The first 4 rows are patterns. Each new row is the sum of 2 different patterns, raised or lowered, with some noise. Before adding, each is slid sideways (what falls off one end comes back at the other) and multiplied by a number that may be negative. Names go in the order of the patterns.
In the rows, zero is written as 128.
Known rows, each followed by the names of its patterns:
[168 128 124 175 109 121  82 135  81 125 175 114 114 130  81 130 106 134
 140 147 128 106 114 111 156 126 128 118 118 132 128 119 108 127 128 106
 135 152 138 129 129 113 134 129 121 137 125 138] -> (1)
[108 145  94 131 132 111 169 119 151 116 128 126 134 119 135 152 124 129
 129 131 109 144 138 120 129 125  81 127 118 111 121 125 132 140 102 141
  81 129 119 157 128 128 116 133 143 101 103 127] -> (3)
[125 140 105 125 126 148 102 144 167 138 150 123 119 135 138 104 138 112
 138 114 129 147 128 114 135 122 106 117 125 167 104 101 119 137 121 103
 132 132 119 132 141 101  81 126 145 101 125 114] -> (2)
[134 135 142  81 123 104 106 125 128 117 131 129 109 141 126 119 125 120
 124  81 112 155 118  86 113 145 126 128 124 122 137 137 118 125 154 121
 129 121 105  83 143 114 109 111 130 121 123  81] -> (0)

New rows. What belongs after each?
[ 90 118  77 123 122 148  68 100 106  97 117 158 110 131 133 108 129 112
 100 138 103 158  75 113 115 108  82 114 125 103 143 134 113 143 111 136
 114 137 126  82 121  78  91 132 113  94 111 113] -> (3) (0)
[127 141 120 133 111 128 155  94 118 140 152 125 138 148 126 140 147 124
 121 175 161 132 116 131 101 154 123 107 136 138 131 116 112 127 113 137
  81 132 120 113 126 148 116 146 126 130 144 115] -> (2) (0)
[199  92 136  62 124  73 116 149 113 129 114  75 125 100 105 144 144 111
  96 102  57 144 107  99 103 104 124 129  85 112  70 121  87 150 141 123
 107 124 121  99  94 111 107 129  97 154 120  95] -> (1) (3)
[120 123 122 142 121  92 156  97 136 122 100 170 117 140  92 143 105  89
 106 105 141 122 119 110 144  96 148 120 124 121 104  87 133 105 110 131
 123 124  96 121 152  94 117 120 164 113 114 118] -> (3) (2)
[126 162 184 143 130 179 128 103 124 105 169 132 177 129 173  99 154 126
 164 137 105 167 178 133 165 143 184 141  98 181 125 158 108 161 164 136
 128 156 129 102 170 183 139 121 185 127 142 150] -> (3) (2)
[150 127 164 140 135 181 163 132 103 157 103 137 172 112 149 131 140 137
 126 116 147 155 147 114 113 145 181 134 154 113 159 137 135 143  86 144
 116 127 146 162 140 145 133 103 144 136 130 144] -> (1) (3)
[182 132 114 120 148 152 151  85 153 118 122 114 158 113  99 131  96 155
 141 123 121 150 123 111 115 175 125  81 124 163 130 140 152 142 151 108
 151 163 166 121 145 154 110  93 161 123 107 150] -> (2) (0)
[155 105 135 154 141 148 126 121 114 166 129 123 144 129 111 123 102 140
 155 142 105 139 110 123 124 103 129 137  97 138 151 175 123 177 134  92
 119 137 154 173 110 143 144 124 123 133 152 154] -> (1) (0)
[118 134 129 114 111  95 103 127  95 147 105 124 117 110 106 149  88  92
  99 132  76 121 133 121  96 108  83  83  99  98 128 122 116  89 105  91
 115 110 106  98 100 128  98  95 102 108 109 126] -> (1) (3)
[101 134 131  97 124  97 123 107 123 159 130  87 127 151 112  99 112 109
 114 131  93 102 127 120  91 150 114 124 146 156 101 125 123 146 108 150
 116 161  92 106  99 163 114 129 152 130 117 137] -> (3) (0)
[ 96 126 129 133 133 121 152 136 118 130 143 144 107 109 119 127 126 127
 114 128 129  99 131 117 101 139 156  82 147 140 168 114 158 130 120 130
 129 111 183 121 152 133 117 113 128 139 129 147] -> (1) (0)
[180 126 123 114 193 126 147 159 129 132 183 131 139 162 125 136 135 120
 166 126 218 149 115 116 173 146 126 127 116 159 159 122 141 128 165 107
 131 146 102 160 157 127 142 151 143 139 133 120] -> (3) (0)
[115 162 134 101 119 119 129 134 140 110 143 131 139 130 139 165 128 102
 146 159 142 130 139 127 105 152 138 125 126 133 121 128 125 139 147 156
 133 171 142 128 145 135 138 169 112 140 117 169] -> (2) (0)
[139 149 109 169 128 119 105 130 167 114 104 117 157 141 109 149 123 146
 134 141 116  65 133 132 112 128 121 124 151 107 109 134 147 107 144 177
 128 144 132 121 141 167 113 145 126 144 122 131] -> (3) (2)
[142 141 126  78  96 134 124  92 119  96 132 110 109 131 130  99 121 104
  78  74 125 139  81  79 109 118 102  60 120 121 120  87 125  72  54 110
 135  83 115 100  99 130  94 106 111 124  89 100] -> (2) (0)
[ 92 129 136  82 140 147 151 120 175 129  90 141 179 138 136 132 183 130
 105 113 124 148 139 132  91 135 130 108 137 121 132 155 187 112 138 159
 133 100 125 129 167 128 115 111 175 125 152 137] -> (1) (0)
[150 143 153 173 152 164 151 151 174 147 153 160 163 139 115 125  99 168
 147 131 130 172 140 159 105 169 156 149 115 157 128 134 167 161 143 127
 170 155 171 147 152 169 142 149 123 135 162 161] -> (2) (0)
[141 129 123 135 125 141 117 144 126 121 156 135 121 166 129 130 101 110
 115 143 166 113 126 146  98 129 118 132 129 159 161 118 110 136 149 140
 131 113 134 133 130 110 132 116 102 106 119 145] -> (1) (2)
[163 117 118  89 146 115  58  85  97 102 134  78 109 139  93 165 100 145
 103 101 111 134  97 134 157 124 117  83 138 124 138 117 113 135 112  70
 122 103  90 135 150 121 109 115 127  85 117  96] -> (3) (2)
[141 140 145 129 134 195 108 109 101 151 103 118 171 135 119 143 120 119
  89 139 160 126 135 113 126 138 137 136 137 147 109 152 170 139 147 133
 130 131 149 135 151 127 147 116 140 155 133 130] -> (1) (2)
[169 208 180 222 156 232 172 140 199 151 181 184 182 188 174 159 172 170
 169 187 181 156 172 192 168 175 178 176 186 228 176 183 206 177 161 164
 166 195 172 211 171 190 144 178 170 161 172 166] -> (1) (3)
[137  98 122 116  87 112 113  75 118 132  87 126  79 167 128 154 104  85
 145 119 107 154 104 118 134 148 100  96 153 123 138  94 105 133 120 122
  90 136 103  95 105  91 134 112  91  95 134  99] -> (1) (2)
[195 162 179 159 181 137 175 182 164 160 182 173 164 151 177 180 153 147
 186 182 169 145 182 186 150 160 185 136 146 152 189 154 164 191 166 200
 149 173 170 196 147 193 224 182 194 172 165 167] -> (3) (2)
[145 134 146 136 147 134 156 118 119 140 111 154 165 148 139 160 127 160
 140 146 153 129 153 182 137 146 189 135 139  83 164 129 145 174 138 150
 139 108 151 125 141 172 190 145 116 152 134 174] -> (1) (2)
